Each new row is followed by its nearest point in the smallest flat space through zero that holds the last named rows.
(in the rows, 128 means zero)

z469:
[[150 170 178  93  98 117  72 156 129 127 215 105 165 134 171 146 135]
 [142 154 150 160 154  86  83 129 174 120 131  99 144 155 141 139 154]
 [161 143 132  56 127 160  61 118 120 125 171 151 102  93 142 129  74]
 [141 155 142 127 129 121  71 158 155 104 157 123 132 117 168 116 176]]
New rows:
[160 109  88 110 169 103 143  97 160 102  99 144 128 148 111 140 127]	[133 121 114 144 159 119 121 104 147 128  91 130 110 133 109 128 113]
[157  87 134 165 121 153 131 101  98 158 108 140 110 135  89 171  99]	[126 113 120 126 136 129 153 100 117 145 107 130 121 137  99 140  85]
[170 152 108  99 105 105 129  95  87 140 116  91 160 129  92 161 142]	[130 130 141 124 122 119 138 118 120 142 140 117 142 144 119 145 104]
[167  87  91 167 113 145 136 123 111 110  96 108 158 126 170 130 131]	[118 121 120 142 128 129 145 133 128 125 113 130 127 127 126 121 145]
[117 133 166 133  92  94  88 113 155  99  89 100  93 111  89 140 120]	[138 134 129 138 150 114 106 115 149 126 116 122 122 136 124 133 122]

z71:
[[110 100 129 113 112 197 121 141  91 130 151 187 105  91 132 150 131]
 [115 160 117 142  97 144 124 177 167  94 108 152 146  62 138  93 150]
 [158 129 136  93 110 125  60 180 165  99 122 205 104 121  81 139 143]
 [156 134 129 124 124 199 113 139  76 108  89 204 138 111  95 114 117]]
New rows:
[114 156 190 132 145 101 101 106 126 145 127 139 115 106 124 131 109]	[133 126 130 124 130 119 122 128 132 129 130 128 124 137 123 132 128]
[120 151 128 109 129 154 139 131 117 145 127 119 149 133 161 127 120]	[120 128 125 137 129 142 144 120 114 132 127 120 135 120 139 123 125]
[ 66 131 132 135 107 141 143  76 144 157 117 134 130 113 135 165 108]	[106 116 126 132 127 141 147 118 116 140 148 115 123 117 150 137 128]

z70:
[[131 104 164  78  92 174  94 138 169  95  88 115 119 130 129 124 109]
 [137 109 124 125 151 154 126 192 121 174 182 140 114 109  79 115 131]
 [122 133 152  88 177 117 138 130 157 151 119 140 138 120  91 106  93]
 [ 99 158 142 140 136 140 158 114 147  83 142 144 115 135 147 113 125]]
New rows:
[109 113 165 130 106 169 106  96 141 113 162 131 105 167 136 140 146]	[120 127 137 131 102 160 125 136 139  94 133 128 112 132 143 126 134]
[131 133 153 141 137 137 115 138 147 153  91 146 119 145  89 163 131]	[134 119 134 111 133 128 119 134 134 141 119 125 132 125 115 126 119]
[ 94  95 144 114 159 128  95 132 120 162 152 113 133 118 127 142 134]	[137 117 126 119 137 127 121 144 125 153 133 127 131 121 108 127 125]
[169  88 102 169 134 129 135 108 163 103 135 142  90 108 118 143  93]	[127 128 128 132 124 134 128 131 128 123 133 129 124 128 130 128 131]
[124 156 161  87 112 156 150 103 146 104  92 131 100 169 159 146  99]	[113 138 155 106 115 141 128 103 161  81  95 127 126 138 149 121 112]

z848:
[[117  99 121 130 132  81 172 115 127 112 109  72 155 131  58 121 129]
 [130 123  86 138 104  72 126 104 151 118 125 124 150 138  86 121 106]
 [163  89 132 138 154 101 106 103 138 113 125  74 177 170 126 124  88]
 [115 132 119 146 116  66 142  66 132  93  85 116 181 216  70 132  93]]
New rows:
[128  99 154 158 132 133 124 136 123 140 146 119 113 120 122  93 166]	[130 117 136 123 138 138 137 142 123 133 133 112 122 108 129 126 138]
[156  98 119 151  92 170  93 114 102 148  92  87 132 101 124 128 151]	[139 113 132 125 140 134 125 138 128 132 136 109 129 114 135 125 129]
[163 138 164 152 117 159  92 132 128 103 114 115 106 166 161 140 112]	[143 132 152 131 145 153 102 120 122 126 126 135 136 162 169 135 114]
[102 166 148 108 102 102  87  94 104 155  90 169  93 105 132  93 167]	[105 162 120 127 104 136 133 128 125 132 123 176 105 125 129 133 142]
[117 125 156  87 156 148  89 124 157 124 134 124 119 135 141 154 118]	[140 125 143 128 142 148 112 130 124 130 132 127 129 137 156 131 123]

z904:
[[109  93 127 100 121 167 119 156 103 114  73 148 158 187  82  89 171]
 [163 106 120  98  96 117 125 151 106 128 181 136 120 143 159 161 129]
 [115 169 102 111 170  98 192 119 101 123 103 151 104 114  84 129 156]
 [145 153 117 126  87 135 155  74 117 134 139 175 139  94 175 160 132]]
New rows:
[151 146 107  97 126 125 127 130 138 150 117 119 178 144 140 106 109]	[128 122 130 127 119 137 122 127 127 127 124 132 136 133 131 126 131]
[122 145 115 111 102 126 170 137 128 135 107 133 111 138 143 143 105]	[133 137 120 120 125 122 145 120 118 128 131 142 125 122 131 138 135]
[136 140  99 124  99 127 119 105 134 112 155 140 143  91  96 108 113]	[129 137 127 132 122 129 134 113 130 130 128 136 130 116 138 133 126]

z805, 4 rows:
[[113 152 123 115 124 104 121 165 132 125 195 156 128 123 111  75  40]
 [150 125 125 137 135 164 135 182 175 160 122 123 145 130 143 139 115]
 [113 140 118 126  96 150  87 169 111 179  73 130 139 110 149 123 138]
 [133 132 111 144 140  73 137 142 158 153 141 187  82 133 105 145  95]]
New rows:
[170 122  89 112 104  97 127 141 147 154 115 136 101  92  95 141 138]	[130 128 117 139 128 108 125 138 140 154 111 155 106 128 123 146 128]
[ 94  90 151 166 130 125 140 124 152 109 166 168 114 132 124 108 131]	[132 127 128 130 140 110 142 120 139 115 153 139 117 134 116 128 112]
[110 112  98 134 144  98 132  91 109 147 102 127 138 119 108 133 154]	[121 125 125 131 124 109 123 101 109 127 106 136 111 127 124 142 154]

z62 (4 x 17):
[[152 113 115 115 127 100  61 151 134 155 111 138 102 142 139 118 102]
 [170 142 104 130 137 123 136 166  98 153 130  81 182 176  88 126  96]
 [115  87 109 116 117 138 109 148 147 122 174  40 133 128 105 113 129]
 [150 129 129 153 155 129 159 146 135 139 188  85 125 132 130 151 121]]
New rows:
[139 141 116  78 133 128 113 153 146 150  97 138 172 130 162  78 125]	[133 128 118 113 116 121 101 134 117 135  95 137 140 142 117 113 117]
[150 130 160 150 139 152 110 100 136 122 128 122 122  82 177 115 105]	[124 125 137 135 134 125 126 121 141 127 139 143 102 113 148 136 134]
[105  97 115 128 154 122 123 168 109 112 187 135 120 157 107 116 142]	[131 116 123 130 132 129 126 139 136 131 154  97 125 129 125 129 125]
[129 126 170  98 144 126  88 100 145 151 147 160 126 164 121 105 148]	[128 123 128 122 124 120 106 127 132 132 115 145 113 125 137 124 125]

z528:
[[185 102 140  88 144 120 115 118 124 116 123 116 115 116 149 122 162]
 [ 59 122 159 152 142 132 114 104 144  74 127 126 101 126 141 101 157]
 [ 67 133 128 155 129 150 123 149 151 149 100 134 114 115 134 116 107]
 [133 149 149 156 108 157 117 132 129 121 184 138 100  93 127 156 133]]
New rows:
[123 108 130 128 108 130 120 119 157 126 168 123 138 106 122 113 140]	[128 131 138 134 125 134 123 124 128 117 144 129 118 119 130 133 136]
[114 119 102 144 160  75  87 102 121 157 130 101  75 170 134 103 129]	[114 117 128 120 140 117 128 120 131 117 106 123 131 140 133 111 135]
[140 167 153 121 142 113 130 170 129 126 127 115  97 130 130 111 128]	[132 125 132 126 129 135 123 132 132 132 127 128 119 117 134 128 131]
[139 140 139 124 119 116 146 120 143  66 129 180 121 133 129  66 112]	[112 125 136 130 134 117 128 110 126  98 132 125 129 141 127 118 143]
[128 127 123 131 116  87 167 123 127 114 132 104 112 117 128 121 158]	[131 124 132 123 132 118 129 115 123 109 133 125 131 137 128 124 140]
[132 110  83 126 101 155 150 123 136 156 123 107 157  81 113 131 107]	[139 134 113 128 120 136 133 149 129 164 120 132 135 122 123 138 105]

z609 (4 x 17):
[[144 108 131 117 126  90  75 101 154 162 153 149 170 105 141 107 119]
 [141 151  86  84  81 153  80 112 129 124 100 141 127 101 118 110 114]
 [124 126 110 113 112  98 107  93 116 110 184 146 141 143 161 171  96]
 [161  54  40  75 129 124 121  70 139 107 136 119 138 156 200 109  99]]
New rows:
[126 135 159 105 118 105  81  83 115 180 104 106 132 125 146 163 143]	[130 134 134 124 119 112  99 118 135 141 142 142 145 114 126 127 122]
[120  80 136 104 190 145 128 190 130 134 129 137 132 130 142 115 161]	[134  99 138 143 158 127 152 138 141 140 115 113 130 135 132 104 144]
[112  93 129 116  87 115 125 120 129 135  98 143 138  82  66  67 138]	[141 133 128 118 119 139 100 134 146 153  94 132 137  98 106  87 139]
[170 155 107 113 156 132 135 176 139 156 137 144 185  77 124 120 133]	[135 129 140 129 128 123 106 131 143 151 119 134 142 107 116 105 136]
[132 159 121 116 128 119 134 144 117 125  92 143 116 118  84 147 146]	[121 158 135 129 114 147 127 144 120 125 109 129 115 117 103 129 134]

z566:
[[126  84 115 147 153 121  83 146 138 108  91  99 175 161 185 159 152]
 [127 156 142 167 126 143 119 150 148 143 134 142 124 118 158 103  90]
 [158 160 134 141 137 110 122  99 159 129 126 110 166 107 136  98  87]
 [128  98 145 158 147 152 121  95 134 110 131 131 138 135 160 157 111]]
New rows:
[112 110 111 126 152 122 183  97  86 112 153 148 165 140 120 131 130]	[131 110 132 115 133 132 142  92 118 115 136 128 125 128 111 148 134]
[173 152 146 150 127 148 164 117 149 111  95  86 101 149 122 160 142]	[132 121 131 128 133 129 130 110 129 121 130 125 133 127 128 135 125]
[108 111 141 102 111 176 154 136 112 152 121 146 161 174 160 134 115]	[116 112 132 140 130 144 124 137 122 125 129 137 118 138 143 143 133]
